The rows are grouped in 3 ways, from coarse to fine. Each group lies inside one group of the grouping before and may be the whole of it. The rows also spread widely along 9 directions, which tell nothing about the answers.
Some rows, each with its group in each grouping after it:
[ 17 -30  -3 -14  21  16   8  34  17 -31  -7   2  11   1  15 -11  11  14]
Lut j578 j135
[  1  -5 -28  25 -15   9  -3  -2 -22   6 -10 -12  18 -13  19 -29  -8   7]
Bes j246 j905
[ 20 -20 -24 -17  18  24   0   0  30 -43 -34   1   8   4  19 -15   8 -12]
Bes j951 j456
[ 30 -15  -6  24 -14  11 -44 -26  -7   3  -9  -1   3  13  -4 -10  -3 -14]
Lut j594 j811
[  8   0   3  -2  18   7  13 -23  28 -48 -28  -9  10  18   7   4 -18 -14]
Lut j578 j463
[  4 -25 -15  31 -18   2  -2   9 -10   6  12   4  -4 -12  -1  -7   7  23]
Lut j486 j902
[ -6   6  -6  -2   7 -18  -7 -19 -40  -1  -3  21  35 -11  20 -44  12  21]
Lut j578 j413
[  3 -11  -9   3   2 -12  26  18  44 -22 -10  -8  -8 -12  -5  23  11  12]
Lut j486 j900
[ -9  12 -15  15  -9 -13  42  -6  18 -31 -14 -37  -1  -8 -14   9 -15  -3]
Bes j246 j375
[ 11 -11   2  -2  16   8  10  17   5 -20  -4 -24  16   3  11   0 -12   9]
Lut j578 j135
[ 24  -1  13  -8  12  14 -31   0 -32  -6  16 -18   8  21   0 -18  -6  -9]
Bes j246 j905
[ -8  12  18  13  -9 -15 -11 -35 -35 -10  22  33   8   6  -3 -11 -14  -5]
Bes j246 j905
[ -6  20  -2  35 -39   2  -1 -24 -21  -5  13  -2  16  13 -13 -24 -23   2]
Lut j486 j900
[ 15  -3  -7 -18   4 -22  12  16  35 -19 -14  -2  -7  -6 -19   4  30   5]
Lut j578 j413
[ 10  17  23 -11  -5 -17 -22 -14   6   0  14  26   9   7  -4  14  -5 -19]
Bes j246 j905
[ 26  -7  -6   5 -35  25  -8  65  41  13  20  -7   2  -1   0  13 -11  -6]
Bes j246 j905
[  8 -15  11  -5  15   1   2  19  16 -10  17   7   1 -13  14  32  -9   7]
Bes j951 j456
[ 31  16 -19 -19 -32  -2 -31  39  12  29  -1  -4  19  -4  -3 -27  29  -8]
Bes j246 j905
[-14  16  16   7   0  17  45   3  -2 -57  12 -21  20  25  -2 -11 -49   3]
Lut j578 j413
[ 15  21  10 -30  23 -20   3 -13  26 -26 -25 -17  17   9  -2   6   8 -11]
Lut j578 j463
[  7 -23  -8  13  21  17   3 -15  -4 -36 -19 -15   9   6  16  -7 -14   5]
Lut j594 j811
[ 10  32  18 -40   6 -20  -9 -21  22 -35 -10  29  22  23 -11 -16  22 -16]
Lut j486 j900
[ -5  23   5   7  12   5  27 -39  -2 -53 -23 -34  21  26   1 -13 -37 -13]
Lut j578 j463

New rows. What belongs after each?
[  5  -1  -8  26  -4  -5 -27 -49 -29   1 -11   3  16   5   7 -23  -3   1]
Lut j486 j900
[ 14 -14  18 -17  27  -4 -11   2  13 -16   3  25  13   1  16   8   3   4]
Lut j578 j413
[ 25  11  16  -2   2  23 -36 -15  -1  -9  -3  -8  36  28  18  -7 -30 -20]
Lut j594 j811
[-21  32  14  13 -29 -17  25 -14 -24 -21  18  19  31   7  -8 -27 -25   9]
Lut j578 j135
[ -5  16 -16  -7   8 -27  17 -19 -43 -28 -11 -33   6   3 -24 -51  34  25]
Lut j486 j900
[ 23 -13  13   4 -15  30 -28  27  -2  -8  29  19  12  23   3 -21  -4   4]
Lut j486 j900
[ -5  18  22  -3  13   1   3 -33 -17 -38   6   4  16  22   4  -5 -30 -16]
Bes j246 j905
[  8   1   0   2   0 -11 -19   2 -36  12  16  -4   8  -7   2 -16   9  10]
Bes j246 j905
[ 18 -21  22  20   6  13 -21  -6 -26 -17  28 -10  -9  20 -12   6 -18   3]
Lut j594 j811
[ 13  22   1  -9 -10   4  -7  -4  10 -14  -7 -14  17  15  -3  -9 -12 -22]
Bes j246 j905
[  9   1   1   3  11 -26  -3  -7 -15   6  -1 -21   5 -12  -3   2  12  15]
Lut j578 j463
[ 36  11   5 -46  35  -1 -15  14  21 -15 -22 -43  22  16   2  -6  17 -10]
Lut j578 j413
[ 33 -16  20 -37  43  -1 -31  18  -7 -10   5   1  12   9  13  -8  28   8]
Lut j578 j463
[-21  -4  -7   6  12 -19  38 -35 -19 -65 -15  15   1   2 -10 -28  10  16]
Lut j594 j811
[  5 -15   7  21  -8  24  -7   7 -14  -9  19  15  22   9  19 -17 -31   8]
Lut j578 j413
[ -9  13   1   6 -11 -39  19   9   0  14   6   0  17 -28  -1  11   5  24]
Lut j578 j135
[  5 -16  23  -5   8  10  18  19   7 -50  21  17  -2  18  -9  -4  -8   8]
Lut j578 j135
[ 21 -21 -13  11  -9   9 -18  -9  30 -16 -15  23  -4   0   2   1   5 -21]
Bes j246 j375
[ 23  24  12 -37  -4  -2  -1   7  22 -40  -9   0  19  31 -22 -28  14 -18]
Lut j578 j135
[ -7   9  -2  27  -9   1  24 -21   3 -32 -11 -29  11   8  -5   6 -35  -1]
Lut j594 j811
[ -8   1   8  -9   7  -8  28  22   4 -27   7   9  23  -7  10  -6  -4  19]
Lut j578 j135
[-11 -35  -8  45  12  -2  15 -15 -20 -10   6 -10  -9 -18  11  14 -13  31]
Lut j486 j900
[  4  18   0 -25   7 -14   9  -5  39 -27 -22  13  24   3   8  -1  13  -5]
Lut j486 j900
[  3  -4  -5  33 -11  -5   4 -25   7  -9 -10 -17   0  -3  -4  20 -23  -2]
Lut j594 j811
[ 24  -3  -1   9  -6  -9 -22   5   7  25  -3 -17  14 -10   5  13  -2   2]
Lut j578 j135
[-20  16 -10 -11   6 -34  39  -3 -13 -23  -2  -6   9 -26  -2  -6  13  24]
Bes j951 j456
[ 28   7   1  -9 -23  -9 -23   9   8   1  15   1 -13   6 -32  -1  20 -11]
Bes j951 j456
[-16  19   0   9 -21 -25  27 -12  20 -22  -5  35  17  -9  -2  -5  -3   6]
Lut j578 j463
[ -9  32  11   9 -13 -15   8 -29  -7  -9   1   5  35   6   5  -8 -31  -3]
Lut j578 j413
[  8 -24  18   8  20  -5 -13  12 -19   1  29   2  -4  -6   5  13   6  26]
Lut j486 j900
[  2  13 -11 -10   2 -41  23   0   6 -11  -9 -39  -9 -11 -33   5  36  17]
Lut j486 j902
[-15  19  -2  -4   3 -14  24 -17   0 -28 -10   7  21  -5  12  -6 -13  -3]
Bes j246 j905
[  6  -6 -16 -15  10  20  -7  31  -9  -3  -6   9  50  -8  47 -43  10  25]
Lut j486 j900
[-11  -9 -11  21  -3 -34  38  -5  26 -14 -16  -3  -6 -28  -7  27   3  18]
Lut j578 j135
[  4  23  17 -16 -12 -13   6  22  17  -5  21  11  21  -3   0  11  -6  -5]
Bes j246 j375
[ -8   4   9  15 -14 -14  25  12  21 -11  18   3  -8 -10  -9  34 -19   1]
Bes j246 j905
[ 20 -13  15  -2   2  14 -17  38 -15   3  31   0  13   6   9 -11  -2  18]
Lut j578 j463
[  0  33  -4   0 -10 -39   2 -37  12  -2 -20  -9  14  -4 -16   4  11  -5]
Lut j486 j900
[ 22  -2   5   5 -13 -32 -17 -14  16   3  -2   6 -16  -1 -35  12  23  -7]
Lut j578 j135
[ -5  -8   6  -1  11 -18  32  16  18 -23   6  -3  -1 -13  -3  17   0  19]
Lut j578 j413
[ 10   4  27  10   6 -19  20  -2  21 -23  11 -40 -17  10 -33  48 -23  -4]
Lut j578 j135
[-13   9   2  28 -16 -37  14 -21  -2   2   4   5   3 -21 -10  22  -6  14]
Lut j594 j811
[ 26   1  30 -32   3   0  -4  54   1 -18  38  -8   1  20 -25  -6  15  10]
Lut j578 j135
[ 16   7 -27  -8 -16 -18   0  20  15  12 -20 -13  18 -16  -2 -24  29  11]
Lut j578 j413
[ 15   2 -19 -32   9   5   4  16  21 -33 -27   1  16   4   9 -32  24  -9]
Bes j246 j905
[ 27  14   9 -17  -9  -6 -37 -11  -3   0   5   7  14  22 -15 -20  20 -11]
Lut j486 j902
[ 22   8  21 -26   3   8  -8  34 -15 -25  32 -21   2  29 -26 -25  16  11]
Lut j486 j900
[ 27  16  -7 -24  -3   2 -26  23 -29   6   7 -28  25   8  -2 -44  21  -1]
Bes j246 j375
[ 19 -10 -12  -8   4 -24  -9  -4  36   0 -24  15   3 -15  -2   8  29   0]
Lut j578 j413
[ 17   2  13  -6  12 -10 -27 -11 -18   6   4  10  20   2  10 -11   7   5]
Lut j578 j463
[ 12  23   5  -8  -7 -26   8  -9  -4 -23   4 -38 -15  18 -50  -7  22   2]
Lut j486 j900
[  8  10  -5  -5 -13  18 -16  13  -3   5   2  15  50   5  34 -31  -8   5]
Lut j486 j902
[ -1  14  -4  -5  -3 -23   1  -3  -9   6  -8  11  37 -15  17 -19   8  15]
Lut j578 j135
[ -9  38  24 -25   9 -21  20  -4  -1 -29   5  -2  36   7   3   1 -13   4]
Lut j594 j811
[ 20  -3 -16  -6 -10 -15  -9   7  32   3 -20   7   7  -9  -4  -6  24  -1]
Lut j578 j413
[-14  30  -4  23 -33 -10  10 -23 -20  -3   4  12  37   2   4 -32 -27   5]
Lut j578 j413
[ 18 -36 -13  -3  15   6 -24  11 -22 -11   2  24   1  -4   9 -40  44  25]
Lut j486 j900
[ 37  -5  17  -3  -7  30 -43  14  13  -1  10   2  23  26  12   0 -20 -18]
Lut j594 j811
[ 14  -3  -1   3  23 -14   1 -17   0  -7 -15 -40   2  -2  -3  13  -4   3]
Lut j578 j413
[-10  20  17   1   0 -33  19  -5 -13  -4  15  -6  16  -9  -8   8  -8  16]
Lut j578 j135
[-10   7  -1  -5   5 -16  10   2 -48  -9  18  -2  20  -6   0 -37  19  34]
Lut j486 j902
[ 16  23   7  16 -39  -4 -27 -12  18  17   9  10  18  11  -9   4 -12 -14]
Lut j486 j900
[ 12 -17 -11   4  -5  21   0  12  16 -27 -11  24  19   7  20 -29   0   2]
Lut j578 j463
[ 10 -16   1 -21  15  17   9   3   6 -60   2  20  -7  15  -5 -21  11  -3]
Bes j951 j456
[ -5  15  12 -30  18   3  13   6  -1 -38   2  17  30   9  20 -18  -7  -3]
Bes j246 j905
[  5  10  -7   4 -21 -20 -26 -23  24  19 -14  50  23 -16  19   4   5 -17]
Bes j246 j905
